The same things were measured in two ways. Each way mixes the same 12 hidden numbers, adds some noise and spreads widely along 7 directions of its own, which tell nothing about the thing.
In the rows, 100 means zero.
Some things both ways: the first way, then the second way.
122 86 101 104 109 118 83 96 107 133 88 107 101 100 95 89 107 80 102 86
 96 96 96 102 89 89 111
86 112 104 113 104 104 70 138 73 100 125 117 100 71 104 91 83 80 86 88
 111 125 97 109 72 94 123 90 89 110 90

103 99 112 94 115 114 107 112 117 149 119 109 103 73 98 71 122 130 99 97
 105 87 125 88 94 135 115
100 123 83 102 112 97 103 65 129 89 105 129 107 94 91 82 90 103 85 113
 76 84 107 102 97 90 76 99 136 98 110

115 100 87 106 70 101 148 107 76 92 108 89 111 128 106 114 116 121 91
 122 118 134 109 81 93 108 64
114 99 95 115 116 98 93 114 86 134 101 102 87 89 90 88 102 95 99 123 86
 124 100 97 109 102 120 119 102 127 101

127 91 90 103 76 89 75 101 116 164 105 113 107 76 112 80 129 85 95 111
 113 75 110 97 118 115 120
83 105 129 93 94 73 102 115 94 82 96 112 101 48 114 71 100 59 95 53 97
 99 89 89 70 100 131 86 87 91 108

125 108 110 129 83 93 100 73 76 116 97 76 112 91 146 105 72 76 103 137
 131 82 93 73 92 89 106
93 92 98 119 69 91 68 100 112 99 121 122 110 82 89 81 79 92 90 129 97
 121 114 125 88 85 102 81 99 89 112

100 86 85 94 110 82 73 83 84 89 121 105 106 71 118 127 57 90 103 86 97
 87 30 97 97 100 87
120 123 106 75 68 100 88 108 126 89 85 105 91 112 96 123 86 75 88 63 119
 85 111 116 73 109 92 81 101 65 108

97 99 86 96 112 102 110 97 97 109 108 124 103 70 101 119 112 131 62 83
 114 97 94 116 104 123 104
105 117 103 95 116 74 50 154 68 119 115 92 78 105 127 130 101 81 98 92
 141 102 105 113 66 104 131 80 95 93 87

101 85 95 95 89 118 118 90 67 94 93 81 105 123 90 117 94 115 77 109 107
 127 73 86 92 71 72
105 99 106 83 75 114 68 118 112 83 93 109 74 129 93 139 73 81 109 87 130
 105 116 113 86 93 96 82 92 100 80

132 105 110 90 122 86 96 96 97 105 107 106 110 94 79 119 65 117 108 88
 102 80 74 108 95 102 110
80 102 82 108 87 98 107 110 99 99 99 106 92 102 119 112 110 112 100 106
 106 85 87 118 98 106 103 95 80 89 95

111 63 109 105 83 106 103 96 99 113 119 119 98 93 97 95 125 91 97 88 81
 104 68 87 100 78 67
90 114 96 87 91 101 110 90 108 101 90 115 125 92 90 91 88 79 78 87 94 94
 123 105 82 101 91 100 98 91 91

97 76 119 64 89 94 109 101 93 86 113 89 137 129 107 120 100 97 72 98 90
 134 50 85 96 71 77
107 118 90 103 106 107 96 97 105 119 94 96 94 108 100 115 102 103 102
 104 95 102 101 104 95 107 93 115 93 94 97

116 119 88 88 101 109 72 89 98 115 59 64 123 121 121 101 70 47 89 111
 109 128 87 86 100 105 113
93 115 125 82 84 110 72 138 107 63 118 70 71 92 114 98 118 108 109 66 84
 100 77 106 103 98 112 68 99 100 120

100 83 102 79 83 98 126 89 99 92 73 71 96 116 98 100 110 100 73 110 97
 143 101 97 103 96 74
97 104 107 102 104 105 101 82 113 64 110 106 115 80 102 71 93 90 93 74
 77 100 96 93 89 84 84 77 105 85 105

138 118 94 119 91 113 106 112 92 138 91 99 105 103 115 94 98 89 103 120
 121 92 119 83 90 122 122
94 135 94 95 124 95 110 107 89 108 93 75 97 98 83 96 139 121 83 109 53
 83 94 99 97 113 114 110 107 124 86

104 93 102 90 72 86 124 108 79 102 99 90 130 122 125 131 118 99 72 106
 132 119 72 93 91 97 101
126 94 111 116 126 127 81 110 91 112 103 91 62 132 110 121 82 110 130
 109 122 122 96 88 121 90 107 122 100 118 101

103 84 91 104 105 109 93 115 96 120 105 110 104 82 115 110 90 92 101 93
 100 86 85 96 82 105 128
65 92 83 89 107 85 130 82 142 84 90 117 128 88 124 66 101 107 95 115 75
 97 101 90 121 80 102 104 135 106 121

139 101 93 129 94 82 120 88 79 93 94 104 92 100 125 124 74 93 99 108 107
 91 99 101 86 99 89
77 103 97 102 110 78 100 108 95 79 106 91 113 70 118 65 115 105 87 94 67
 100 84 98 90 87 110 81 97 96 100

120 82 99 99 94 94 102 112 120 129 112 118 103 80 92 71 118 119 92 82 77
 83 127 103 102 109 95
109 82 102 108 122 88 106 88 83 100 99 119 95 80 113 84 85 87 113 92 97
 125 95 61 115 92 117 125 106 107 99

116 82 95 120 77 110 122 114 93 130 88 107 87 89 100 97 121 89 102 118
 110 106 104 91 92 121 104
115 118 109 96 119 105 96 110 86 103 96 82 90 102 104 120 112 106 104 85
 95 102 99 84 100 109 121 106 86 106 90

91 87 88 100 80 99 122 110 85 71 69 73 109 102 79 113 71 89 90 94 69 127
 107 104 104 90 88
81 98 105 89 107 98 112 85 100 93 104 93 128 104 96 94 100 113 95 109
 112 106 120 91 107 101 94 118 99 90 94

108 88 104 78 110 111 90 106 123 147 107 117 98 85 94 85 137 114 86 85
 104 96 102 106 102 120 116
106 123 97 112 115 118 92 109 91 103 110 105 91 105 92 100 97 100 91 99
 89 97 98 108 89 97 101 98 109 110 94

72 72 84 85 99 103 94 89 103 119 72 75 106 91 74 111 95 88 85 92 89 132
 79 99 113 88 82
88 54 112 96 90 97 108 101 121 105 93 98 101 118 121 110 91 91 128 118
 157 111 121 106 121 95 98 96 78 90 103

91 96 94 105 122 118 81 76 88 111 93 87 107 76 107 105 71 86 94 98 109
 107 65 87 94 99 97
111 75 88 75 102 95 124 86 141 102 85 104 99 130 110 119 110 89 122 108
 119 94 118 89 130 104 89 98 133 92 108

85 110 75 96 87 100 95 98 76 111 76 61 127 113 91 110 98 94 88 91 118
 124 98 100 108 102 93
73 91 122 55 61 84 106 122 124 71 85 85 103 125 89 114 109 90 84 94 159
 62 131 139 81 112 88 60 80 77 85

116 84 83 81 62 97 120 125 106 123 101 88 108 131 103 87 125 90 95 123
 88 144 113 80 102 116 74
106 150 115 108 97 109 75 116 81 110 105 86 93 58 62 76 103 94 68 80 56
 112 89 115 62 113 107 105 74 109 99

117 114 73 120 101 97 95 97 76 82 102 95 111 78 127 127 57 92 114 113
 127 84 103 110 90 117 135
77 72 98 76 76 91 110 112 136 82 107 112 112 93 117 82 102 85 110 97 110
 114 104 99 123 94 103 89 135 90 127

101 78 111 76 99 108 93 105 111 117 108 103 128 105 78 88 109 113 81 80
 74 105 108 108 106 73 103
86 97 95 102 136 72 119 101 82 120 94 120 113 66 108 96 109 74 104 92
 109 118 97 71 89 111 129 129 101 109 83

101 70 95 112 83 78 121 111 90 108 116 104 105 101 121 106 123 114 97 80
 95 96 113 110 84 94 87
93 63 98 91 108 54 121 119 99 102 74 79 116 98 125 102 120 104 101 118
 128 111 105 91 106 100 138 93 70 91 83

116 89 87 87 89 123 117 137 94 107 116 125 115 89 83 95 106 134 88 112
 107 94 111 108 91 121 133
94 124 99 104 78 131 43 118 92 87 142 125 60 92 114 117 76 114 118 97 82
 117 92 97 123 90 109 102 118 123 123

94 72 96 102 90 99 108 100 123 131 117 108 106 60 90 78 117 112 104 111
 90 101 119 90 115 116 89
106 95 86 107 102 88 125 64 106 153 91 97 134 103 70 91 120 101 88 151
 90 96 141 111 109 121 84 122 92 95 94

80 99 87 72 101 103 80 110 113 119 113 99 140 103 82 86 119 104 75 64 74
 125 103 103 122 101 77
77 84 99 98 114 86 107 100 88 139 116 137 119 82 77 66 75 64 86 124 160
 121 128 115 88 111 78 135 120 99 99

Other things, the second way, with their names:
J_854: 105 94 107 113 96 105 94 108 112 103 105 92 96 104 100 104 102 114 107
 123 107 115 103 106 110 97 120 98 92 104 111
J_284: 87 96 90 104 103 84 81 112 98 122 105 108 104 88 100 92 93 89 92 125 112
 114 113 118 89 97 101 98 90 105 92
J_614: 60 115 106 87 88 75 85 128 98 89 107 102 115 82 98 89 102 90 73 102 122
 91 109 132 60 101 108 79 89 89 89
J_561: 93 101 109 96 109 105 110 111 109 109 87 78 105 115 103 98 109 113 97
 117 103 97 112 107 110 98 115 104 92 114 100
J_898: 67 102 75 110 96 94 101 88 113 133 108 125 123 91 94 81 92 103 87 148 94
 109 119 122 104 97 86 123 113 106 107
J_419: 117 111 95 118 88 121 96 91 108 104 109 97 85 125 89 110 106 129 97 133
 86 81 110 121 118 101 97 89 97 107 108
J_126: 95 78 93 84 95 84 103 126 98 108 83 107 105 109 132 105 89 70 103 86 120
 108 112 92 100 91 122 94 105 95 93
J_502: 132 99 105 93 119 98 104 70 99 78 87 90 77 116 93 114 114 100 123 82 61
 93 97 59 116 97 101 103 115 104 85
J_615: 109 122 112 99 120 86 104 103 103 116 93 94 109 80 98 88 108 82 90 83 94
 104 100 93 78 108 115 110 106 90 110
J_129: 58 90 91 113 70 117 90 75 135 64 118 114 105 100 116 66 80 125 100 126
 79 87 101 131 116 67 58 73 94 93 119
J_848: 80 85 87 81 101 67 119 102 113 123 91 111 125 78 90 63 108 86 82 130 91
 113 120 99 112 103 110 114 125 115 106
J_993: 77 72 88 113 73 109 97 83 101 102 116 114 120 104 78 85 79 112 94 142
 121 125 119 124 108 96 68 113 79 83 91
J_470: 100 86 107 105 102 121 96 97 97 107 107 106 104 110 83 91 75 97 102 113
 120 128 117 100 109 93 89 123 100 106 97
J_721: 120 138 116 64 107 78 106 113 104 71 61 101 90 85 114 110 93 63 79 19 98
 76 92 76 57 104 126 86 98 82 89
J_314: 113 93 106 117 115 121 59 115 75 110 131 88 70 105 108 95 84 124 117 123
 105 136 95 95 130 88 100 114 96 120 110
J_234: 117 116 86 113 110 130 74 76 95 113 122 126 108 105 81 97 63 89 93 105
 89 124 122 97 96 88 68 117 120 98 96
J_122: 83 137 93 88 77 99 93 73 106 56 113 108 106 86 113 96 107 111 83 67 59
 57 97 105 84 98 73 69 95 69 102
J_119: 75 126 108 69 74 110 94 60 151 74 95 106 121 111 106 93 75 87 91 71 106
 68 125 123 78 89 33 86 108 53 118
J_505: 93 123 96 71 66 115 101 78 130 96 94 77 112 120 94 116 119 118 92 101 74
 66 129 120 112 112 66 82 87 83 105
J_545: 97 68 106 73 79 97 108 113 110 90 105 120 92 91 112 101 97 75 118 86 124
 110 114 84 133 106 113 92 113 110 110
J_591: 97 111 97 65 81 76 144 101 116 88 64 88 154 116 85 108 121 87 58 84 100
 72 135 103 72 114 122 85 104 68 79
J_275: 97 63 87 104 115 90 148 88 102 133 85 82 119 101 114 108 143 116 123 138
 96 108 113 78 149 119 124 121 78 115 93
J_775: 97 94 99 92 126 95 118 83 126 86 98 100 108 95 139 93 110 111 126 94 71
 111 93 54 140 84 123 116 139 108 128
J_924: 79 84 99 100 117 99 119 81 111 86 89 83 106 111 142 85 116 129 119 117
 55 87 105 75 145 75 114 97 101 126 105
J_259: 127 67 97 109 120 114 104 101 81 112 99 109 78 128 100 114 86 91 122 110
 130 118 111 81 126 97 103 115 103 114 82
J_623: 106 66 105 89 105 77 126 109 117 117 78 113 97 73 131 103 107 59 128 79
 124 119 99 71 117 109 133 104 90 102 109
J_465: 86 62 80 103 78 101 129 78 117 119 92 86 122 113 102 97 127 121 114 149
 78 106 121 104 145 105 94 106 84 101 100
J_702: 106 77 97 99 107 82 135 88 91 126 70 85 117 111 90 90 115 100 97 123 90
 107 117 85 114 108 117 129 91 102 86
J_484: 105 113 114 103 117 97 116 105 94 99 88 111 121 82 110 88 87 82 85 75 96
 108 108 76 86 94 140 110 102 103 101
J_496: 103 135 118 87 105 77 110 107 104 119 90 91 101 67 101 104 141 90 98 86
 59 82 105 80 100 124 153 102 105 119 114
J_474: 89 118 97 85 122 76 130 81 106 103 77 124 123 67 89 73 99 74 76 83 82 93
 110 78 83 105 109 119 113 109 89
J_243: 107 112 90 120 101 130 91 104 110 126 106 100 95 106 60 92 94 103 92 129
 82 127 101 124 96 101 86 118 105 116 100
J_98: 88 56 90 83 113 89 162 100 118 110 63 88 131 138 96 108 119 89 105 116
 137 103 119 94 110 107 106 118 107 92 73
J_646: 98 90 102 87 78 107 104 94 124 93 81 121 86 115 101 122 86 81 113 97 112
 91 119 99 109 97 104 93 96 111 93
J_387: 125 109 107 98 105 134 62 108 88 93 124 88 80 115 63 122 93 100 109 97
 97 132 110 98 102 103 83 98 99 111 80
J_768: 107 142 100 74 104 83 103 100 112 121 72 63 125 110 75 104 129 96 70 96
 57 86 122 108 70 113 105 103 107 89 90
J_189: 88 102 95 79 86 79 111 83 118 99 85 99 99 85 97 93 124 88 102 94 68 80
 106 98 104 111 90 93 99 97 99
J_585: 114 106 89 120 109 113 101 104 74 137 93 99 89 92 96 102 98 93 103 97 87
 120 91 96 98 112 104 132 74 104 89
J_767: 115 129 111 110 105 116 68 95 83 108 111 100 94 105 59 93 72 103 76 109
 102 112 116 116 74 98 81 114 92 99 89
J_368: 95 115 105 99 120 88 97 110 89 90 108 80 86 76 113 87 128 117 101 93 76
 95 80 91 106 105 114 93 91 109 104
J_483: 108 92 109 119 98 107 56 133 99 117 113 105 70 105 136 120 76 100 132
 111 118 141 92 92 115 83 142 114 102 111 126
J_799: 104 94 111 110 118 106 108 97 107 93 105 109 90 78 118 61 93 83 108 81
 83 105 86 87 109 86 100 95 114 108 123
J_798: 113 89 85 110 85 127 88 101 104 85 105 103 97 124 96 100 80 111 100 108
 78 123 101 100 114 80 94 97 109 99 97
J_329: 99 99 106 68 83 104 107 105 119 102 88 74 101 122 97 117 115 99 105 89
 117 94 114 110 106 117 81 101 92 78 102
J_874: 126 98 110 110 115 102 85 106 67 99 106 109 74 103 101 100 94 95 101 103
 87 94 114 81 112 92 129 87 98 133 83
J_602: 82 112 87 120 102 78 107 105 86 136 101 113 148 87 87 79 96 89 56 135
 111 97 131 132 59 103 112 100 87 86 85
J_318: 86 85 118 71 93 106 101 91 123 69 91 102 102 103 96 93 83 75 119 65 103
 123 103 77 103 88 86 114 121 90 102
J_604: 108 76 85 103 95 112 94 105 119 86 111 93 100 106 105 83 101 108 111 110
 71 135 88 94 128 82 96 93 125 99 116
J_9: 138 98 94 102 112 99 126 85 96 138 75 101 101 125 91 131 105 85 106 103
 119 98 120 86 103 121 111 127 97 88 88
J_672: 102 83 114 100 87 127 84 99 96 100 105 93 88 131 83 106 79 108 109 122
 119 112 126 109 118 92 87 107 87 113 90
J_244: 144 105 92 123 116 115 75 101 82 127 104 105 75 105 100 105 82 95 102
 109 90 114 106 97 107 94 103 100 90 114 96
J_162: 70 85 106 71 103 59 122 114 107 85 84 119 134 74 107 82 99 47 88 65 124
 109 109 86 65 99 121 96 118 79 86
J_692: 115 116 98 103 102 156 95 92 104 126 108 67 83 160 91 136 109 146 116
 131 103 92 119 117 137 110 69 124 93 107 105
J_668: 107 107 110 95 106 111 109 93 108 112 96 110 105 106 65 98 84 87 90 102
 132 111 116 107 87 111 86 126 107 94 96
J_647: 118 171 120 97 114 107 59 95 91 100 104 87 78 92 73 111 101 106 78 85 65
 76 109 109 64 106 97 91 88 111 92
J_986: 110 114 100 125 93 126 86 87 105 115 111 98 68 83 83 87 107 121 114 122
 47 110 86 104 127 103 96 113 87 131 118
J_772: 89 99 113 87 80 119 101 109 122 71 105 72 101 114 92 87 110 112 95 92 97
 94 98 124 101 96 77 77 95 85 109
J_920: 97 92 112 90 70 121 76 90 126 90 95 116 94 120 81 96 55 83 99 105 118
 110 130 119 96 81 69 96 99 98 101
J_345: 81 88 98 108 94 94 72 123 94 84 127 127 87 81 134 85 81 99 115 102 92
 129 86 84 119 77 133 103 129 113 123
J_85: 113 142 110 105 118 127 86 76 92 91 116 57 98 123 77 103 126 152 92 118
 45 80 110 101 112 101 83 101 97 109 98
J_46: 70 112 87 118 110 121 128 97 110 99 106 101 115 90 90 72 118 122 84 124
 71 91 92 121 105 98 94 101 97 120 99
J_551: 74 118 105 101 118 93 80 124 93 66 108 95 86 70 120 84 104 107 103 75 69
 120 62 84 87 83 125 102 104 111 101
J_71: 81 105 105 91 99 89 80 101 118 57 106 92 93 97 131 91 97 126 100 102 86
 89 96 98 110 74 105 71 98 102 110

Some of these things the first way, each followed by its name:
101 84 85 91 117 95 75 92 101 115 96 101 105 98 95 102 77 83 89 75 68
 112 76 104 99 91 78 -> J_368
112 102 81 125 91 125 85 100 113 158 97 101 94 50 80 74 99 87 126 127
 109 78 128 80 121 129 122 -> J_496
87 85 88 84 100 121 100 86 107 111 83 72 100 111 64 88 91 98 85 86 56
 144 86 66 117 77 34 -> J_920
132 102 100 96 107 100 89 109 101 121 102 111 104 111 110 104 80 96 91
 90 77 85 112 106 91 91 121 -> J_551
86 75 73 78 119 91 105 125 114 102 102 104 110 85 83 104 90 141 90 59 75
 95 127 132 86 108 118 -> J_71
125 80 126 83 107 79 98 108 131 137 138 123 127 97 104 91 134 126 100 77
 97 75 114 109 95 92 115 -> J_129
117 93 112 91 107 109 96 82 107 105 97 89 95 112 138 91 97 77 88 101 92
 119 92 84 85 95 86 -> J_604
143 103 73 134 98 106 132 95 74 88 65 92 53 76 111 121 49 98 110 135 121
 91 97 93 75 135 111 -> J_798
107 83 88 88 106 95 92 108 110 115 82 87 105 90 83 84 67 97 102 96 68
 102 113 105 98 103 107 -> J_993
119 113 103 75 65 98 121 121 102 90 88 72 144 132 114 98 104 104 78 119
 106 118 146 98 104 96 127 -> J_318
115 95 81 123 102 106 128 105 90 113 99 102 100 92 96 109 90 117 102 113
 110 107 119 93 89 116 92 -> J_284
98 81 86 90 87 130 111 103 93 134 84 83 101 98 66 91 111 117 91 118 113
 117 92 81 101 97 96 -> J_646
109 79 89 85 84 96 139 111 104 77 80 89 118 107 76 123 100 132 77 90 99
 114 115 109 94 83 100 -> J_924
121 90 78 118 78 75 109 93 88 90 101 97 99 82 108 116 72 100 100 100 90
 89 92 93 104 97 76 -> J_702
110 108 120 97 88 114 127 114 127 138 94 81 113 120 77 78 153 104 112 85
 93 126 151 78 108 112 79 -> J_561
121 97 87 98 109 113 130 99 108 114 61 70 102 104 88 89 86 103 97 117
 119 132 101 72 80 131 84 -> J_244
103 67 94 113 96 100 119 92 91 87 92 86 104 98 74 112 84 100 120 102 90
 116 101 105 94 77 84 -> J_275
103 105 105 85 123 83 103 88 112 98 121 89 113 84 74 105 92 144 115 74
 101 89 112 111 107 111 91 -> J_419
104 92 81 77 105 107 107 114 117 111 89 93 89 94 65 83 101 121 93 72 69
 117 100 92 103 124 70 -> J_721
98 99 75 116 66 91 109 105 53 96 85 71 115 109 125 133 70 69 99 127 123
 118 66 86 91 108 99 -> J_668
119 96 105 112 100 116 106 90 106 125 84 74 117 109 85 86 97 81 123 115
 111 117 107 73 97 94 87 -> J_623
126 111 112 113 84 99 112 102 105 132 73 79 115 82 116 97 105 83 104 121
 139 86 113 82 95 123 136 -> J_602
140 82 110 123 73 83 117 102 88 102 109 97 129 98 139 109 91 85 117 137
 141 79 102 93 77 88 133 -> J_465
109 93 100 111 91 82 91 89 104 119 122 113 103 73 121 111 102 83 104 96
 94 89 85 92 112 109 86 -> J_615
130 103 104 124 87 101 90 89 92 125 80 79 126 113 112 93 86 61 106 98
 106 97 94 75 93 75 91 -> J_672
99 89 92 98 92 119 103 91 106 103 53 66 78 89 59 97 85 77 103 87 68 124
 90 82 111 95 70 -> J_484
96 65 105 86 78 90 123 129 106 107 131 133 118 88 101 123 145 108 94 94
 110 108 75 110 99 118 110 -> J_692
109 65 58 120 105 109 60 114 96 137 117 132 106 57 115 87 102 90 116 88
 118 67 88 121 82 112 142 -> J_545
122 94 91 115 82 82 104 118 98 129 111 105 117 93 133 95 104 90 102 104
 107 85 111 90 87 118 109 -> J_767
126 81 94 114 89 102 118 100 96 102 116 134 90 79 107 117 122 116 87 88
 112 88 79 100 91 106 87 -> J_126
111 108 85 96 114 83 91 84 105 89 93 82 98 101 97 118 71 91 112 82 85
 114 104 113 106 108 83 -> J_772
